The rows of a group lie close to one hidden flat surface of 10 dimensions, which may be shifted away from zero. Surfaces can cross.
(in the rows, 128 means zero)
Some rows, each with its group after it:
[103 110  71 149 132 198 153 120 147 120 107 119 141 103 145 123 120 107
 129]
pades
[144 137 140 117  91 150 125 176  86 117 132 100 162 142 170 101 146 139
 155]
pades
[113 138 111 102 134  98 141 110 113 146 108 136 167 143 125 132 110 123
 167]
Nek
[156 167 168 112  96 123 106 183  47 141 129  79 140 168 198 121 151 135
 127]
pades
[180 102 112  71 163  83 115 101 130 136 220 114 159  94  76 106 141 152
 183]
Nek
[143 112 121  98 109  94 156 116 172  63 165 176 122 146  87 128 123 116
 117]
davuf
[153 144 157 138 141 116 144  83 137 194 147 129 128 156 104  80  91 139
 132]
lisu
[ 92 134 122  93 136 141 172 106 170 110 141 159 159 115 117 109  99 118
 174]
Nek
[131  80 170 193 179 121 139  78 121 143 135 161 125  94 109 133 111 182
 123]
pades
[103  85 121 125 126  15 102  83 123  77  52 180 167 219 138 179 135 158
 122]
Nek
[ 54 178 183 107 119 175  66  96 110 217 154 121 164 170 161 134 146 148
 161]
davuf
[118 153 106 124  86 158 140 175  91  97  81 160 145  84 116 115 118 118
 123]
davuf
[ 86 167 147 130 124 137  96 149  93  68 159  94  90 159 153 130 149  96
  70]
davuf
[163  71  52  97 146 133 143  93 198  81 138 153 135  77 114 151 148 129
 117]
pades
[171  81 134 151 180  40 149  95 130 141 116 109 129 152 127 135 115 154
 150]
pades
[165 100  33  95  57 150 129 153 147 121 122 174 166 120  72 163 159 111
 154]
lisu
[108 153 172 103 114 179  94 152 141 156 143 134 141  68 137  96 144 162
 160]
davuf
[167 123 129 109 146  57 118 140  46 128 115  99 158 145 168 154 144 149
 141]
Nek
[134 132  97  56 123 138  95  80 225 153 193 161 129  90  51 108 137 124
 151]
lisu
[176 119 158 131 114 139 133 166 143 155 142 106 119 112 150 109 140 149
 153]
davuf
[114 140 124 136 117 143  91 161 143 112  76 108 113 109 149 106 139 124
 113]
Nek
[107 139 113 108 144 136 100  95 154 103 176 127 107 128 100 128 138 108
  91]
lisu
[130  83 125 160 124 116 130 109  94  87 150 125 158 182 137 126 144 149
 126]
lisu
[114  91 138 100 178 102 149  73 158 109 141 178 146  93 151 193 139 158
 135]
davuf
[ 77 123  99 147 205 151  98  97 135  92 139 110  85  55 123 168 139 107
  72]
davuf
[ 59 142 172 149 169 139 124 130 128 111 114 107 106 118 182 150 126 124
 119]
lisu
[166  62 129 152 140 129 165 135 137  58 131 166 140  60 124 118 133 170
 132]
pades
[108  87 136 140 105 171 137 151 183 118 134 154 140 110 127 151 149 146
 176]
lisu
[135  99 105 133 130 116 157 123 142 100  99 173 145  91  98 131 113 138
 141]
lisu
[138  94 158 142 159  71 110 102 106 128 144 129 151 138 107 116 129 170
 157]
pades
[111 157  90  63 112 134  63 109 136 204 120 159 161 100 105 188 160 130
 159]
lisu
[112 122 111 143 136 157 155 144 124 102 136  79 113 160 185 147 138  95
 111]
davuf
[127 107 110 131 104 158 159 156 139 108  99 150 157 108 138 126 130 132
 163]
lisu
[131 126 140 147  78 138 131 101  97 168 135 188 163 182  80 131 118 148
 134]
davuf
[143 175 124 120 124  72 158 201  93  59 109  63  77 152 133  85  95  65
 100]
pades
[112 109 152 130 111 132 127 107 192 138 116 162 136 151 116 106 120 151
 153]
Nek
[107 153 111  96 206  86  89  59 151 192 127  69  99 154 174 181 134 102
  98]
pades
[ 41 160  89 150 128 169  88  96  94 154  90 121 155 154 113 128 117  97
 119]
Nek
[ 39 114 141 189 176 110 126 116 191 109 111 137  44 127  89 222 121  89
  97]
lisu
[122 126 141 102 173 102  99 104  92 124 134 146 154  67 133 145 140 166
 136]
Nek
[118 138 143 130 155 135 149 108 163 137 150 122  89 129 139 148 120 108
 109]
davuf
[ 82 137 167  92 185 139 102 100  95 112 173 136 159  56 163 143 149 165
 145]
Nek
[123 172 128 119 127 158 148 152 137 174  91 110 119  88 145 104  96 104
 140]
pades
[ 96 152 103 145 121 150  77 111 105 165 125 129 133 117  68 120 126 118
 117]
davuf
[ 84 141 105 123 119 121  86 146 151  78  81  94 111 163 160 114 141  97
 106]
Nek
[202 136  98 147 103  94 139 123  48 162  93 174 123 129  98 189 124 130
  64]
lisu
[144 113 122 113 118  45  93 123 124 141  62 129 152 180 142 141 133 150
 147]
Nek
[ 88 103  73 116 182 100 111  87 136  86 111 125 148  99 113 142 126 122
 133]
pades
[158 102 147 162 108 199 158 172 103 102 141 136 141  70 146  97 140 159
 134]
Nek
[148  76 126 168 127 183 144  95 150 183 146 116 157 157 155 127 140 161
 157]
pades
[ 83 120  91 147 164 137 131  31 146 123 148 163 153 125  36  57  73 120
 119]
lisu
[102 125 111 148 136 173 149 132 132 109 137 103 111 137 155 143 130 100
 109]
davuf

New rows. What belongs after each?
[109 134 165 135  99 172 130 152 117  71 170 137 118 144 151 117 148 133
  98]
davuf
[123 111 129 167 140 108 131  87  92 130 115 173 135 128  94 151 116 149
 100]
Nek
[170 125 163 140 158  83 161  90 104 141 124 156 125 113 118  95  91 161
 108]
lisu
[ 94 162 162  89 151 139 129 158 181 105 145  84  85 105 184 123 132 102
 133]
lisu
[ 77 161 102  95 152 124 104  88  78 159  71 150 184  85 133 127 111 132
 143]
lisu
[160 166 182  76 143 106 102 134 137 173 157 106 105 102 172 131 144 146
 122]
pades
[143 106  98 135 114 138 208 138  88  77 167 122 163 167 126 116 106 101
 148]
Nek
[ 90 130 154  64 150 105 114 108 119 126 132 127 181 147 216 180 159 155
 174]
davuf
[142 109 102 137 106 136  75 139 143 127 131  97 133 146 105  91 152 135
 136]
Nek
[165 128  94  82 125  61 139 131 131 134 106 120 151 151 126 123 119 116
 153]
lisu
[125 118 110 119 122 160  98 148 149 132 149 101 136 102 119 103 150 134
 159]
davuf
[122 114 167 145 210 121 106  66 194 161 201 101  56 109 115 154 134 131
  92]
davuf
[107 149  50  72 142  74  91 107  78 110  87 125 176 135 125 160 135 105
 128]
lisu
[ 88 113 117 128 154 125 113  86 128  89 135 165 139  95  94 136 130 139
 112]
Nek
[125 108 135 139 114 151 126 160  69  61 130 126 145 130 194 164 168 148
 103]
lisu
[133 120 111 100 142 102 134  98 212 106 183 120  98 148  76  89 112 101
 130]
lisu
[ 73 153  74 111 128 156 151 123 124 109  94 126 143 138 144 154 110  77
 126]
davuf
[160  75 123 172 144 129 143 119  91 138 116 137 145 120 146 172 146 164
 131]
davuf
[107 128  66 116 129 134 142 142 110  69 128 110 144 124 116 115 123  92
 129]
Nek
[114 126 113 113  90 133 104 147  95  82 147 127 164 182 133 120 156 124
 132]
davuf
[116 184 134 112 109 110 102 155  79 134 121 121 130 121  95  94 112 109
 128]
pades
[114  97  98 127 123 142  99  85 192 130 214  88 137 200  80  78 145 114
 159]
pades
[147 144 168  86 162  73 103 104 132 157 143 126 119 120 152 149 137 153
 127]
lisu
[162 146 123 144 120 125 158 134  96 139 114 139 104 129 125 138 110 114
  79]
lisu
[127 138 142 132 117 182 138 139 187 107 186 113  74 132 124 111 134 100
  98]
lisu
[153 149 128  99  94  89 160 145 106 131  94 166 152 138 130 142 112 130
 140]
davuf
[106 125 125 112 133 124  96 142  91  95 113 141 139 101 167 204 173 142
 113]
lisu
[141 139  95 105 140 109 144 129 167 128 115 124 114  95  93 108  99 102
 135]
pades
[151 107 190 152 103 124 117 128  55 138 132 179 167 135 151 158 155 197
 127]
davuf
[ 58  89 188 172 175 128 132  88 164 122 141 126 140 149 139 112 115 161
 176]
lisu
[ 65 127 107 128 154 132 111  63 159 156 132 143 149 133  77 105 101 120
 154]
lisu
[171  51  96  99 175  83 158 104 203 137 125  62 154 165 212 139 147 146
 199]
pades
[ 74 142 110 149 141 183 140  99  90  90 123 127 155 122 136  79 104 114
 103]
lisu
[113 138 155 121 119 115  78 158 103 184 108 121 123 150 184 247 184 145
 142]
lisu
[ 82 134 120 102  89 145 106 102 142  87 172 181 160 167  74 113 139 124
 129]
davuf
[151 135 110  64 110  95 134 155 136 163  88 113 184 134 167 121 128 136
 206]
lisu
[129 106 146 182  93 155 164 139 114 122  86 159 140 160 144 120 115 144
 121]
Nek
[121 158 119  66 142  89  92 134 126 148 118 107 130 127 156 179 149 115
 135]
lisu
[134 147 112 138 125 134  99 151 119 113 122 122  96  77  76 109 126 110
  96]
davuf
[112 147  84 107 112 147 141 135 115 130 102 114 165 144 138 100 113 101
 150]
lisu
[181 149 163 118 145  67 149 150 117 174 105  89 107 139 163 118 110 132
 137]
pades
[139 102 206 140 118 153 133 154 154 142 153 132 120 119 180 153 157 176
 157]
lisu
[152 120  39 104 125  82 133 120 131  94 115 106 132 161  92 128 121  81
 119]
pades
[126 151 102 100 149  73 103 145 110  83 114 109 102 114 121 146 133  96
  92]
davuf
[130 171 166  64 128 165 110 146 134 160 139 132 139  63 187 124 146 151
 142]
lisu
[202 140 110  90  87 117 124 136 154 186 164  94 121 189 125 112 135 112
 138]
pades
[105 138 155 121 116 167 127 108 135 166 125 188 152  94 113 135 121 154
 149]
davuf
[160 132 131 142 121 129  92 142 123 173 128  89 117 132 119  98 138 135
 129]
Nek
[131  92  88 135  89 146 153 151 123 116 100 131 179 160 133 126 133 130
 182]
lisu
[140  95 155 121 113 173 117 135 105  96 131 216 181   7 111 120 154 207
 149]
pades
[ 88 133 145 149 137 160 133  98 125 101 170 140 103 164 130 152 131 111
  81]
davuf
[113 135 116  88  95  98  62 142  71  92 131 145 183 144 111 125 164 151
 147]
davuf
[112 141 136 134 131 190 113 124 128 136 160  91 115 142 175 129 151 118
 100]
pades
[176 190 123  97  90 141 104 144  63 196 109 136 126 125 146 158 138 119
  84]
pades
[113 167  71  90 109 125 112 146 118 136 108  94 128 161 136 156 134  74
 123]
lisu
[135 125 126 157 151 136 173 119 142 128 127 134  86 119 127 158 106 103
  88]
davuf
[106 115 169 158 163 175 174 113  90  76 175 172 126  60 136 140 123 153
  98]
Nek
[193 122 107 114  66 166 146 190 151  89 178 114  93 149 139 148 168  99
  95]
lisu
[ 96 165  95  89 141  97 157 107 152 149 114 117 135 154 110 120  85  78
 154]
Nek
[164 103 111 108 156 100  94 126 135 199 106 108 156  72 125 143 144 170
 192]
davuf
[168 145 110  82 119 105  83 106  95 150 161 139 143 137 123 159 159 138
 100]
lisu
[126  71  83 155 170 128 132  92 147 110 160 100 123 148 133 168 149 119
 122]
davuf
[136 143 144 110 137 109 151 132 158 142 136  96 118 155 145  91 105 113
 146]
lisu
[145  95  86 149 143 101  77 109 112 102 147 134 122  99  53 133 149 140
 104]
davuf
[119 164 124 153 169  94  55 124  90 132 144  75  60 117  88 134 136  97
  52]
davuf
[147 156 144  89 117 152 149 149 133 149 127 114 143 109 175  88 119 130
 152]
lisu
[148 102 117 173 106 136 151 127  92 126 130 140 134 171 121 145 127 132
 114]
davuf
[162 126 187 146 140  75 128 114 182 152 212  87  71 190  63  58 105 122
 137]
pades
[139 183 188  84 128 103  98 145 155 166 179  93  93 131 114  76 122 123
 146]
pades
[ 98 114 112 181 121 150 126 113 100 130 137 109 145 173  88  90 112 115
 139]
pades
[ 98 145 111 140 133 161 156 141 131 108  92 146 113  81 128 137 107 102
 109]
lisu
[188 163 138  83  98 132 144 178 145 142 141 103 103 118 166 111 132 108
 122]
pades
[156 124 158 119 131 117 142 127 164 146 144 144 109 115 125 133 128 142
 133]
lisu
